The groups are shells around one centre, one inside the other: the same stretched ball of 7 dimensions in 7 sizes.
Known rows, each followed by its group:
-10  -91  30  102  -190  -278  7  -26  220  195  44  81  65  201  -219  9  -177
j454
-63  -333  165  345  -183  -156  391  -67  127  163  7  174  -180  -296  -143  25  -57
j757
13  -248  219  167  116  -100  393  -10  122  340  -226  -109  66  58  240  -409  -19
j869
101  -49  170  -15  102  -235  39  -19  275  450  -272  -174  304  493  235  -444  -49
j574
-58  -294  168  146  29  -95  362  21  172  221  -172  -283  96  139  396  -556  -14
j757
-55  -142  42  197  -219  -256  116  -69  254  186  3  62  -8  18  -199  16  -128
j593
36  -174  199  162  41  -174  237  39  200  349  -208  4  142  242  174  -316  0
j869
65  -112  173  18  36  -192  111  110  185  347  -167  -35  257  553  243  -459  -78
j231
-47  -326  203  282  -311  -208  304  -145  287  241  -74  50  -102  -120  51  -223  -47
j640
22  -45  133  51  15  -192  135  137  236  363  -227  -8  279  600  231  -480  -77
j640
-63  -229  102  248  110  -106  349  113  70  156  -81  -25  35  -4  51  -119  -5
j454
16  -174  162  17  90  -133  223  68  167  311  -200  -243  228  431  383  -608  -70
j231
117  19  71  -76  134  -277  -142  88  167  326  -77  -58  332  590  -19  -148  -122
j231
-83  -426  207  314  -49  -80  492  -55  125  151  -87  -135  -114  -275  215  -287  26
j640
-26  -130  48  111  -107  -254  51  -65  269  210  -48  -135  103  144  -31  -128  -95
j869
-53  -221  43  153  -61  -197  173  -97  152  132  32  -151  -28  -127  -113  -24  -120
j593
187  -195  222  -119  305  -178  104  -217  61  440  -166  -387  158  70  145  -334  -125
j640
30  -231  204  120  220  -83  374  22  61  331  -213  -158  101  91  241  -397  -29
j869
-30  -143  21  46  262  -140  115  142  91  129  -71  -354  245  284  202  -252  -22
j574
-6  -152  28  32  65  -210  50  -38  147  163  0  -273  127  123  -4  -130  -118
j593
-144  -218  -5  263  -181  -195  197  51  207  24  58  -38  -13  -13  -76  -19  -68
j574
23  -190  116  121  -154  -265  70  -145  243  250  -17  -44  23  21  -101  -65  -112
j593
-127  -284  69  283  -33  -120  357  30  145  85  -40  -124  -34  -134  64  -141  -15
j454
26  -273  178  168  -11  -166  282  -122  103  265  -52  -28  -57  -153  -50  -107  -96
j593
4  -205  145  137  107  -111  361  -53  54  297  -125  -60  -6  -64  -1  -215  -123
j454
-27  -362  193  121  74  -60  433  -47  40  210  -91  -260  -18  -69  278  -465  -87
j574
106  -107  74  -59  276  -193  40  -72  6  277  -15  -219  137  82  -130  -22  -169
j231
101  -89  153  -100  258  -153  105  68  101  377  -203  -270  314  528  303  -531  -107
j869
-157  -325  95  409  -364  -189  391  -145  267  110  4  102  -232  -396  -163  18  -63
j640
-101  -187  71  265  23  -135  287  182  164  131  -100  -12  107  175  121  -183  25
j757
-2  -156  80  84  -9  -210  144  -139  202  265  -88  -204  55  0  -28  -166  -123
j593
22  -151  94  31  152  -191  73  30  180  237  -122  -312  233  294  215  -312  -26
j593
-30  -141  116  270  -183  -229  186  84  219  230  -52  288  33  175  -136  -8  -56
j869
-35  -270  153  243  -4  -121  366  37  65  191  -44  79  -45  -68  -15  -114  -61
j869
-50  -205  88  277  25  -146  315  64  56  158  -9  152  -50  -116  -189  98  -63
j574
36  -226  149  70  244  -77  370  -49  -50  285  -96  -149  2  -99  9  -216  -147
j574
-11  -117  76  171  -116  -230  178  -109  187  275  -48  95  -29  -51  -256  30  -161
j231
87  -259  233  66  135  -143  250  -66  89  342  -144  -154  89  87  185  -340  -57
j454
48  -238  199  37  250  -111  252  4  129  320  -231  -382  212  227  420  -535  12
j454
70  -262  177  24  93  -168  204  -211  109  311  -88  -296  23  -100  77  -265  -123
j869
70  -252  201  -2  389  -51  353  -29  -14  336  -212  -401  145  66  335  -492  -56
j869
-17  -226  114  151  -211  -214  196  -108  170  211  27  54  -62  -27  -134  -102  -176
j757
-6  -186  173  219  -185  -235  183  -29  304  302  -144  77  69  173  70  -229  -23
j593
77  -141  141  -30  439  -107  186  65  47  327  -228  -404  288  292  321  -418  -9
j757
54  -25  45  -40  4  -260  -43  -11  191  293  -52  -88  208  398  -68  -178  -186
j454
44  -132  164  71  -157  -244  132  -131  277  385  -152  -13  86  217  32  -322  -145
j231
-22  -84  1  18  -58  -257  -67  87  229  141  15  -167  233  449  49  -199  -115
j640
-173  -326  37  369  -174  -128  408  -19  113  5  79  32  -197  -376  -171  81  -72
j640
59  -187  176  17  -30  -216  117  -124  242  351  -155  -228  143  230  201  -426  -98
j454
50  -62  106  -23  82  -219  4  118  220  306  -157  -169  330  616  252  -433  -68
j454
-55  -295  118  120  1  -103  359  -94  91  188  -56  -249  -37  -110  125  -342  -136
j231
-11  -209  102  222  140  -158  219  85  70  160  -34  -6  58  -11  -52  46  9
j574
12  -214  113  -41  348  -71  265  3  49  255  -183  -547  211  180  393  -550  -65
j231
21  -80  95  45  149  -164  191  -8  156  341  -197  -175  173  231  92  -315  -105
j757
-91  -152  103  345  -183  -210  272  44  298  234  -148  177  17  58  -47  -73  9
j640
-97  -408  162  298  -158  -113  476  -197  139  154  -28  -122  -222  -460  13  -171  -80
j640
97  -139  184  -78  276  -102  240  39  18  389  -197  -222  221  378  266  -539  -146
j574
109  -169  137  -99  304  -146  93  2  11  288  -79  -337  222  282  183  -343  -121
j593
-47  -252  53  130  203  -128  203  49  69  86  -17  -336  101  -13  128  -136  -5
j757
-84  -283  143  336  -389  -238  249  -65  302  167  -4  192  -105  -68  -79  -66  -49
j757
35  -67  52  100  -182  -317  -93  45  229  206  62  187  130  344  -236  84  -136
j757
-84  -177  130  262  -232  -188  292  58  284  249  -144  132  45  214  91  -304  -51
j231
11  -237  236  188  -43  -144  314  89  186  318  -187  61  113  296  271  -442  -5
j574

New rows, each followed by its group:
21  -108  27  17  -23  -264  -24  -118  199  216  7  -196  105  106  -132  -44  -160
j454
-17  -223  178  209  -97  -146  357  -19  141  293  -116  117  -29  30  8  -243  -107
j454
77  -11  61  24  -138  -360  -194  -53  327  305  -39  16  221  410  -152  -13  -116
j574
22  -198  228  237  -163  -197  292  -16  223  364  -161  236  11  136  16  -229  -59
j574
141  -41  95  -215  411  -165  18  -54  53  395  -182  -480  325  394  195  -430  -166
j757
25  -87  -3  47  169  -229  -23  29  90  152  38  -154  154  130  -173  113  -99
j757
-73  -280  119  294  -99  -181  315  -156  234  197  -91  -112  -92  -306  -36  -54  -12
j574
90  -155  165  -3  174  -192  145  -189  183  404  -212  -338  141  58  132  -323  -85
j231
115  -190  101  -96  295  -192  37  -208  53  282  -44  -482  126  -54  15  -139  -135
j574
-131  -180  44  305  -143  -177  255  147  221  101  -44  92  44  135  2  -95  -12
j231
-28  -197  90  239  -205  -264  94  -25  237  162  33  125  -3  22  -174  86  -58
j593
9  -272  78  68  206  -143  192  -125  34  151  9  -380  15  -213  -1  -67  -84
j231
58  -173  224  149  -58  -217  177  -16  265  385  -209  33  142  279  168  -335  -11
j231
-50  -219  148  185  -202  -164  333  -68  205  276  -105  47  -36  49  37  -327  -146
j574
114  -42  59  -177  327  -220  -100  -27  143  320  -137  -501  364  452  201  -354  -107
j574
23  -291  163  185  4  -166  272  -123  69  221  1  -17  -88  -233  -120  1  -93
j231
-38  -262  122  221  -94  -192  181  78  166  123  12  20  48  115  53  -111  -13
j231
141  -51  182  -54  223  -220  -15  119  180  410  -221  -133  385  657  275  -417  -22
j640
66  -249  223  130  -25  -193  244  -193  186  369  -145  -84  -7  -86  36  -225  -79
j454
-87  -296  85  172  103  -84  393  -86  89  150  -87  -340  -36  -231  127  -263  -69
j757
-85  -312  87  286  55  -96  426  -54  16  107  13  -49  -157  -408  -148  63  -74
j574
14  -166  143  13  61  -153  167  89  174  277  -157  -219  239  468  348  -554  -74
j231
0  -251  119  143  268  -108  294  -30  41  206  -104  -281  53  -138  88  -132  -8
j231
-74  -283  88  294  -115  -171  300  -53  111  109  54  74  -134  -273  -201  110  -76
j869
28  -205  206  115  -45  -178  239  -51  233  358  -202  -93  113  214  226  -439  -53
j593
20  -178  135  46  33  -154  244  -88  124  312  -117  -154  60  93  69  -337  -162
j593
132  -172  222  -146  447  -80  241  -56  52  454  -315  -549  297  332  496  -720  -73
j574
61  -233  178  -15  149  -133  210  -35  81  297  -119  -282  143  207  257  -456  -106
j593
-45  -265  107  296  -68  -166  288  45  59  112  67  197  -96  -158  -217  150  -63
j640
88  -197  144  -158  514  -42  239  50  -72  297  -176  -578  280  310  433  -613  -105
j757
-76  -325  116  230  17  -123  377  -172  154  176  -90  -290  -94  -358  65  -172  -37
j574
-27  -93  20  189  -168  -291  37  -104  262  206  7  67  6  -28  -316  169  -122
j757
-47  -368  247  253  -46  -70  507  -2  119  253  -159  -46  -46  -45  290  -465  -18
j640
-72  -323  113  251  -250  -210  214  -88  219  102  56  -30  -86  -137  -35  -69  -64
j640
29  -220  238  171  -109  -184  274  -27  238  367  -194  50  76  211  190  -401  -41
j231
65  -227  125  35  103  -182  126  -68  34  213  33  -142  46  10  -58  -77  -138
j231
40  -106  82  107  -114  -305  -84  30  261  217  4  50  171  331  -88  -3  -59
j231
-22  -111  28  4  312  -114  165  130  70  189  -130  -383  261  317  235  -354  -59
j640
-51  -313  155  291  -104  -138  430  -173  108  222  -40  48  -206  -422  -166  -7  -105
j757
51  -96  144  52  -73  -210  131  57  160  334  -94  127  145  417  14  -293  -164
j640
-17  -107  111  140  -87  -210  190  -30  262  322  -171  -19  107  214  46  -281  -94
j454
-59  -227  140  153  30  -121  336  -25  221  272  -221  -274  101  107  313  -494  -22
j574
1  -85  115  238  -35  -221  185  66  202  300  -130  223  83  165  -139  3  -40
j640
-114  -143  1  346  -385  -305  64  41  307  67  102  306  -47  28  -347  259  -68
j574
34  -336  228  180  92  -114  401  -187  70  306  -124  -150  -93  -313  51  -196  -61
j757
-15  -295  176  187  278  -38  444  96  -27  208  -134  -156  49  -37  213  -282  6
j574
60  -199  93  -43  401  -114  146  9  -16  211  -74  -452  195  108  178  -250  -65
j869
-34  -107  53  136  110  -174  159  105  163  208  -116  -113  175  241  68  -174  -32
j454
122  -154  165  -121  249  -172  66  -51  106  359  -157  -391  263  358  283  -477  -107
j593
42  -199  121  -21  377  -66  300  -20  -36  279  -142  -388  131  48  188  -364  -114
j869
-11  -127  119  157  -211  -243  98  107  251  239  -54  175  134  420  26  -225  -89
j231
